There are 8 hidden switches. A switch that is on adds its own fixed numbers to the row, and there is some noise. The rows also spread widely along 11 directions, which tell nothing about the answers.
In the rows, zero is written as 128.
Known rows, each followed by its switches (1 for on, 0 for off):
[203 126  93 155 125 147  64  82 203 135  98 153 114 154 153 103 144 162
 142 165 147 147 135 100 139 120 120 124 190 159] | 1 0 0 0 0 0 1 0
[128 112  83 117  94 141 124 128 182 109 140 111 142 140 147 128 110 127
  93 151 154 111 114 112 144 118 156 171 138 121] | 0 1 1 1 0 0 1 0
[157 142 176 139 148  98 116 158  92 124 134 117 115 143 160 134 132 118
 108 112 151  97 133 138 118 187 114 175 104  71] | 0 0 0 0 0 1 0 0
[117 127 153 120 129 115 128 166 177 107 155  87 151  79 140 134 103 134
  92  92  89 104 112 129 136 119 130 139 116 117] | 1 1 0 0 0 0 1 1
[153 116 124 146 121 134 145 121 128 107 115 142 130 135 138 137 126 110
 126 144 142 142 123 118 115 126 126 152 119  98] | 0 0 0 0 0 0 1 0
[144 117 157 126 118 132 125 165 136 117  89 114 160 136 178 105 130 148
 103 136 122 113 101 133 168 137 144 135 164 130] | 1 1 1 0 1 1 1 0
[ 84 113 139 133 132 139 146 192 119 130 122  90 176 123 106  97  62 104
 151 139 130 134 140 166 176 114 154 148 118 117] | 0 1 1 0 0 1 1 0
[166 146 191 139 170  96  86 126 104 136 118 111 128 121 158 159 129 104
  68 102 162  67 159 127 122 193 118 195 107  84] | 1 0 0 0 1 1 1 0
[ 73 123 145 121 126 127 145 167 116 137 128 129 154 129 116 104  66 109
 129 144 117 153 133 145 125 116 118 151 128  88] | 1 1 0 0 0 0 0 1
[120 121 148 118 135 116  93 149 166 127 131 120 142 125 146 109  99 139
 113 122 108 120 120 124 145 128 128 133 139 109] | 1 1 0 0 0 1 1 1
[140 126 105 156 128 135 130 116 140 129  92 148 133 154 180  98  80 140
 130 176 123 163 124 132 123 111  97 153 179 118] | 1 0 0 0 1 0 0 0
[144 110 119 125 121 165  87  99 128 161  84 172 133 182 136 115 151 121
 136 151 190 156 148 102 145 138 132 143 167 129] | 1 0 0 0 0 0 1 1
[103 143 175 139 138 114 150 127  55 180  78 126 173 125  80  93  80 133
 100 216  99 130 154 138 132 147  94 165 163 121] | 0 1 0 0 0 1 1 1
[121 136 147 106 107 127 127 123 124 131 101 124 152 125 152 134  84 142
  61 167 123 104 120 115 133 107 133 168 162 124] | 1 0 1 1 0 1 1 0
[117 123 120 131 109 138 178 136 113 109 131 103 148 110 149 151 108 116
  93 130 126 118 121 125 131 126 134 170 120 119] | 0 0 0 0 0 0 1 0
[152 126 163 122 109 140 136 144 109 133  93 146 138 142 158 120 162 143
 104 132 131 135 108 120 134 145 121 130 160 116] | 1 0 0 0 0 0 1 1
[134 117 126 127 114 154 101 171 151 152 120 120 145 154 106  71 130 139
 163 142 132 136 133 156 181 124 164 105 147 136] | 1 0 1 1 0 1 1 0
[ 97 116 120 123 123 133 133 130 138 133 155 118 136 108  90 125 124 105
 126 123 109 109 141 138 147 131 165 120  84 110] | 1 0 0 0 1 1 1 0
[158 127 151  74  82 128 104  79 136 122 120 154 136 128 106 173 161 126
  41 179 178  74 127  73 107 134 171 159 118 126] | 0 0 0 1 0 1 1 1
[134 105 108 116  95 143 120 175 167 108 162 115 126 141 149 111 149 131
 137  98 128 122 103 138 159 138 171 119 104 101] | 1 0 0 1 0 1 1 1
[130 131 121 116 108 159  79 158 188 163 104 103 182 124  82  74  72 144
 126 192 156 132 158 145 181  94 163 135 188 188] | 1 1 1 1 0 0 1 1
[143  97 138 145 104 163 198 180  98  87 125 117 157 109  90 144 143  75
 165 121 159 151 126 153 138 122 174 136  70 104] | 0 0 0 0 0 0 1 0
[141 137 138 122 113 137 111 126 131 131  98 131 144 144 144 132 101 127
  89 177 180 115 139 115 131 137 133 186 163 125] | 1 1 1 0 0 0 0 0
[145 105 175 120 160 126  92 125 132 130  84 135 150 153 183 130 140 139
 108  89 136 126 116 102 146 130 100 143 156 119] | 0 1 0 0 0 1 1 1
[ 91  97 151 113 112 154 145 160  96 148 107 158 157 141  76  94 144 102
 165 140 124 156 131 149 156 123 167  88 100 101] | 1 0 0 0 1 1 1 1
[ 73 114 119  98 149 145  78  99 164 173 142 111 146 139 131 111 118 150
 108  86 105 113 144 108 162 112 113 136 152 151] | 1 1 0 1 0 1 0 1

New rows. What belongs after each?
[140 106 126 139 130 156 131 145 168  97 128 105 151 110 140 138 114 113
 146  99 147 140 129 128 144 101 139 146 121 138] | 1 1 0 0 0 0 0 0
[150 128 131 123 111 144  92 137 146 157 104 123 156 147 109  98 125 120
 103 180 181 111 155 132 151 160 156 167 156 135] | 1 1 0 1 1 0 1 1
[114  90 110 144 131 144 149  89  78 122 102 163 124 169 141 153 136  79
 130 139 158 151 134 101 119 158 117 191  99  54] | 1 1 0 0 0 1 1 0
[155 118  83 161 134 147  80 131 190 132 119 118 132 157 152  94  90 127
 157 154 168 149 149 130 158 138 132 162 166 130] | 1 1 0 0 0 0 1 0
[126 150 127 168 165 113 113 107 110 169 141 116 118 120  95 121 111 112
 120 139 107 121 174 138 121 170  94 174 116  90] | 1 0 0 0 0 0 1 0
[156 111 121 160 154 150 121 147 140 125 123  90 147 143 157 117 132 119
 150  87 156 133 141 143 152 142 110 176 135 129] | 0 1 0 1 0 0 0 0
[ 61 143 155 104 154 123  93 143 119 160 110 106 158 143 182 122  13 130
  79 121 144 113 154 133 153  99 107 185 175 129] | 1 0 1 0 0 1 0 0
[113 129 142 103 129 127  92  89 126 155 108 156 129 152 133 130 135 136
  86 148 137 102 136 104 134 131 132 140 142 118] | 1 0 1 0 1 1 0 0
[119 138 209  82 133 115  90 126 132 138 123 170 128 125  88 139 124 106
 101 125 156 114 143 110  95 115 143 115 110  91] | 1 0 0 0 0 0 0 0
[144 115 123 143 117 176 157  99  80 143  91 125 150 134 120 140 157 129
 134 149 151 135 146 118 154 135 132 154 141 161] | 1 0 0 0 0 1 0 0
[ 84 125 150 122 134 111 135 182 115 129 148  94 149 117 138 127  95 114
  95 106 104 103 123 145 151 154 132 170 101  74] | 1 1 1 0 0 1 1 1
[ 84 100  93 144 114 140 200  99  91 126 107 124 160 126 125 121 104 118
 116 177  78 144 115 122 138 118 118 155 128 112] | 0 1 0 0 1 1 1 0
[112 129 171 139 156 117 124 158  91 160 119 100 149 131 126  99 132 118
 118 114 113 102 146 152 159 184 124 152 123 100] | 1 1 0 0 1 1 1 0
[100 142 140 128  98 137 165 188 109 142 151  72 158  94  75  96 123 143
 126 161  92  99 129 167 174 149 164 130 118 142] | 1 1 1 0 0 1 0 0
[ 91  91 130  67  95 154 102 117 155 131 134 151 144 152  88 135 165 111
 117 122 170 104 122  91 161 114 200 105 103 124] | 0 1 1 0 0 1 1 0
[143 126 114 140 123 139 127 128 127 132 153 108 118 129 125 128 152 128
 128 116 126 110 136 136 140 154 135 154 106 112] | 1 0 0 1 0 1 0 0
[133 141 132 135 138 124 105 132 156 156 158  96 136 109  90 108 151 147
 120 125 107 102 144 132 144 155 122 133 127 144] | 0 1 0 0 0 0 0 1
[144  96 124 156 127 156 173 136 116 116  91 137 156 137 151  92 138 159
 172 127  60 189  87 138 139  78  92  98 152 131] | 0 0 0 1 0 1 0 1
[114 123 130 127 139 128 117 156 159 133 167  94 128 121 134 106 134 148
 147  78  92 112 122 144 159 128 136 104 113 133] | 0 0 0 0 0 1 0 0
[106  89 160 118 138 154 145 153 102 130 105 125 157 147 136 121 166 115
 137  68 113 135 109 129 164 124 133 129 115  97] | 1 1 1 1 0 1 1 0
[126 132 154 111  96 123 164 119 103 127  95 136 148 121 140 130 127 160
  70 177  86 111  95 108 130 112 127 130 158 131] | 0 0 1 0 0 1 1 0
[175 137 163 156 157  79 106 130 140 100 142 129 111 124 136 136 121 119
 116 138 115 109 125 125  90 163  99 168  92  55] | 0 1 0 0 0 1 0 0
[144  83  84 150 158 172  83 122 193 128 123  95 152 143 166 115 133 133
 165  60 133 149 135 121 188 108 124 144 144 157] | 1 1 0 1 0 1 1 1
[139 134 188 124 145 117 122 163 120 126 103 106 158 111 153 126  94 133
  90 108 106 108 122 142 142 110 118 150 141 112] | 1 0 1 1 0 1 1 0
[159  90  94 180 119 167 204  93  80 102  89 137 146 121 114 155 169 111
 151 150 100 165 112 118 136 112 117 149  99 114] | 0 0 1 0 0 1 1 0
[144 100  74 166 126 150 126 156 153 115 126  99 133 162 179  98 123 133
 154 118 123 143 114 145 175 144 127 169 142 100] | 1 1 1 1 0 1 1 0
[167 113 143 119 118 147  93 130 157 124 109 144 143 142  92 116 140 126
 145 154 162 130 133 126 139  96 162 117 123 137] | 0 0 1 1 0 1 0 0
[174 143 164 150 152 100  81 162 156 140 128 108 128 131 158  89 137 168
 124 115  93 111 121 142 148 158 106 118 152 121] | 0 0 0 0 0 1 1 1
[125 126 141 136 152 144 112 124 125 151 138 127 126 127 101 128 148 114
 146  93 136 131 156 132 137 137 122 134 109 119] | 1 0 0 0 0 0 0 0
[159 128 113 124  90 125 127 121 149 103 123 133 132 126 125 142 119 130
  93 194 148 105 117 110 129 124 165 154 123 118] | 0 0 1 0 0 1 1 0
[162 160 150 149 133 105 106 127 105 159 123 114 123 123 128 117 133 149
  82 169 111  92 145 132 131 190 107 170 145 112] | 1 0 0 0 0 1 1 1
[227 111  62 193 159 135  57  91 232 104 144 108 105 132 158 123 148 148
 172 113 130 132 137 116 153 130 122 133 130 148] | 0 0 0 0 0 1 1 0
[172 134  95 178 122 146 138 142 147 133 121 113 142 115  94  98 134 150
 158 177 101 153 134 151 147 118 119 129 138 152] | 0 0 1 0 0 0 0 1
[101 126 156  79 102 155 115  90 124 157  95 157 151 133 105 137 126 126
  84 157 161 120 142  92 134 102 152 126 163 153] | 1 0 0 0 0 0 1 0
[136 125 156 135 152 127 116 122 111 114 107 128 137 128 164 162 101 112
 103 106 144 121 134 120 124 117 109 178 117  97] | 1 0 1 0 0 1 0 0
[155 121 112 183 150 138 144 160 119 140 147  59 147 116 101 102 142 120
 159 116 108 112 151 166 171 177 125 168 105 124] | 0 1 0 1 0 1 1 0
[ 82 127 107 114 124 107 108 129 164 159 154 144 124 143 116  92 123 139
 104 141  79 118 119 129 135 128 130 111 124  92] | 0 0 1 0 1 0 1 1
[125 106 117 148 171 124  90 118 167 138 131 106 141 139 139 114 114 128
 135  87 101 124 134 125 155 115 105 151 126 110] | 0 1 1 1 0 1 1 0
[116 103  70 146 143 141  91  83 148 137 134 133 116 165 144 142 126 105
 125 124 156 124 148 102 151 153 127 189 114  87] | 1 1 1 0 0 1 1 0
[145 117 125 126 118 135 114 111 132 124  91 145 143 157 164 128 109 131
 105 171 163 124 124 117 138 115 137 157 152 129] | 0 0 1 0 1 1 0 0
[ 93 103  95 113 114 153 157  61 130 126 129 125 141 120 133 154 137 139
  92 125  92 122 116  88 129  99 114 157 131 134] | 1 1 0 1 0 1 0 0
[137 116 152 107 152 116  55 128 210 112 115 135 147 136 150 131  81 120
 107 112 164 118 131 104 131  87 137 142 145 118] | 0 1 1 0 0 0 1 0
[143 113  95 147 133 136 116 115 169 123 136 136 111 140 160 124 158 142
 132  95  94 139 109 115 140 123 114 125 131 104] | 1 0 1 0 0 0 1 0
[102 116  92 126  97 161 144 145 110 132 138 116 141 142 129 134 121 118
 121 148 155 125 134 132 161 139 157 166 113 120] | 1 0 1 0 0 1 0 1
[169 149 118 193 152 139 148 141 121 133 127  72 142  90 132 124 102 137
 136 133 105 129 157 160 143 142  95 177 141 152] | 1 0 0 0 0 0 0 0
[121 152 133 121 100  84 124 168 162 135 141 125 130 142 153  70  93 180
  80 189  61 118  87 140 112 134  96 141 172  84] | 0 1 1 1 0 0 0 1
[124 116 132 103 116 146 116  99 129 143 141 135 133 126  96 147 177 132
 112 117 137 106 133 102 139 132 148 120 105 143] | 0 0 0 0 0 1 0 1
[111 105 121 139 150 143 123 115 139 151 119 128 144 134 122 118 159 129
 123  86  83 143 122 119 146 121  96 139 128 103] | 1 1 1 1 0 0 1 1
[159 113 147 172 160 142 144 177 136 120 123  89 147 122 141  96 155 139
 181  74  98 150 119 159 159 136 103 119 130 135] | 0 1 0 0 0 0 0 0
[ 96 113 117  95  72 142 155 167 120 116 159 124 130 131 129 129 147 121
 108 129 131 109 105 127 152 152 184 125  95  95] | 1 0 0 0 0 1 1 1
[ 84  67  82 115 101 186 171 128 103 120 124 154 130 187 157 138 176  86
 164  75 175 167 112 111 157 129 159 133 100  91] | 0 0 0 0 0 0 1 0
[114 122 116 138 143 135 106 144 146 136 143 115 129 136 154 111 107 140
 141 102 107 137 130 138 150 127 115 135 130 116] | 1 0 0 0 0 1 0 1
[132 126 102 109  91 139 111 131 153 137 147 141 123 158 118 114 131 128
 112 164 168 122 130 121 124 137 150 151 130 111] | 0 0 0 1 0 0 0 1
[108 145 113 133 118 120 114 140 146 155 158  98 128 123  98  92 125 155
 117 163  88  99 136 140 160 157 138 135 134 126] | 1 1 1 0 0 1 0 0
[166 121 112 160 137 105 116  73 142 120 101 171 119 137 115 128 123 124
 116 196  97 139 123 108 101 117 110 141 118  85] | 0 0 1 0 1 1 1 0
[131 123 123 123 130 109 114  94 156 126 158 122 122 107 101 145 146 120
  96 129 105  84 134 111 125 141 149 131  84 109] | 0 0 0 0 1 1 1 0
[112 137 214  81 122  93 115 127 116 124 121 174 137 113  72 134  95 113
  96 170 123 115 127 115  80  97 144 107  98  79] | 0 0 0 0 0 1 0 0
[116 132 174  96  95 100 146 154 102 126 128 146 130 142 122 109 153 132
  75 165  99  92  95 131 113 160 143 141 111  58] | 1 1 1 1 1 1 0 0
[112 119 132 100  98 155 138 125 132 136 131 121 146 122 113 139 137 116
  96 122 150 111 133 117 140 122 160 144 127 132] | 1 0 0 1 0 0 1 0
[100 152 154  89 111  97 117 114 119 151 134  94 154 114 149 142 104 144
   8 172 132  42 134 105 136 177 139 192 148 131] | 0 1 0 0 1 1 1 1
[129 136  81 165 127 136 136 143 143 133 178  61 129 100  99 126 132 132
 126 135 106  90 148 152 168 172 142 176  96 130] | 1 1 1 0 0 1 0 0
[148 150 216 112 124 119 120 188  98 143 102 114 157 126 109 108 130 126
  94 143 152  99 135 152 134 156 134 160 143 107] | 1 1 1 1 0 0 0 0
[139 111  99 140 115 142 144 126 172 103 115 101 150 125 187 126 107 150
 109 129 117 132 102 111 149 108 119 155 170 150] | 0 1 0 0 0 0 1 0
[147 125 106 149 135 134 137  88 131 105 127 109 138 108 137 168  90 116
 104 151 144 117 145 111 120 111 119 187 114 135] | 0 0 0 0 0 1 0 0
[100 122 133  99  86 134 149 108 102 141 130 156 123 135  98 127 149 128
 100 171 111 117 118 108 126 140 155 119 117  99] | 1 0 0 0 0 1 1 0
[170 132 134 138 120 118 109 118 123 128 116 137 130 134 114 143 150 127
  95 169 146 105 133 114 129 157 138 162 114 103] | 0 0 1 0 0 1 1 1
[162 136 121 152 103 144 153 129 104 154  96 112 153 129  95  88 145 162
 122 204  94 125 127 144 158 135 132 132 166 157] | 0 0 1 1 0 1 1 0
[135 142 126 133 112 102 117 121 135 138 138 121 124 132 114 108 101 133
  89 194 112 101 133 126 118 166 126 175 134  84] | 1 1 0 1 0 1 1 0
[126 109 153 145 157 131 131 133 117 124 119 128 136 127 133 120 138 125
 153  93  98 144 124 131 136 129 103 132 113  97] | 1 1 0 0 0 1 0 0
[169 118 169 119 142 120  77 148 201  89 102 144 141 129 169 129  99 133
 122 112 149 138 108 116 118  83 126 130 149 113] | 1 1 1 0 0 0 0 0
[131 137 157 139 158 113  89 157 133 142 148  95 130 128 129 114 114 121
 131 105 139  99 153 147 148 174 123 163 115 102] | 1 1 0 0 0 1 0 0
[106 158 146 116  88 125 165 214 124 130 148  34 184  89 115  90  35 146
  88 194 128  78 140 179 169 137 166 179 155 165] | 0 1 0 1 0 1 0 0
[ 65 123 145  91 110 140 135 112 113 167 125 155 146 134  77 109 130 128
 110 156 108 137 135 113 125 120 127 119 137 116] | 1 1 0 0 0 0 0 1
[128 127  94 156 154 101  77 103 190 144 117 144 118 159 176  90  88 145
 111 153  93 137 124 119 128 133  86 156 171  84] | 1 1 1 0 1 0 1 0
[139 100  85 166 148 147 109  96 122 152 122 130 130 150 104 129 184 105
 140 128 133 124 149 121 160 177 130 166  93  98] | 1 1 1 0 1 1 1 1
[154 127  83 185 132 113 164 115 109 109 140 112 112 128 152 141 130 126
 114 152  85 123 115 130 122 160 100 185 101  72] | 0 0 1 0 0 1 1 0
[108 128  89 142 112 143 124 149 175 154 146 116 138 116  95  80 122 157
 147 148  64 147 123 146 164 107 136  93 145 144] | 1 0 1 0 0 0 1 1
[135  87 124 129 116 159 136 119 133 122 105 167 145 140  98 117 148 114
 165 131 112 174 118 120 133  88 141 103 107 105] | 1 0 0 1 0 1 1 1
[108 121 132 119 121 139 149  86 113 150 110 128 148 116 112 127 134 151
 101 148  83 120 124 105 141 107 120 117 148 154] | 0 0 0 0 0 1 1 0
[175 118 119 173 143 114 150 113 143 102 110 140 126 124 147 127 130 135
 123 135  66 156  99 124 100 101  81 145 127  80] | 0 0 1 1 0 0 1 0
[119 131  91 124 109 151 106  95 128 163 106 123 138 156 168 119 108 156
  87 171 144 117 141 104 163 146 123 171 188 158] | 1 0 0 0 0 1 1 1
[161 137 162 123 118 121  90 158 162 136  94 134 144 134 162  82 107 176
 119 157 101 135 108 131 149 116 122 102 187 143] | 1 0 0 0 0 1 1 1
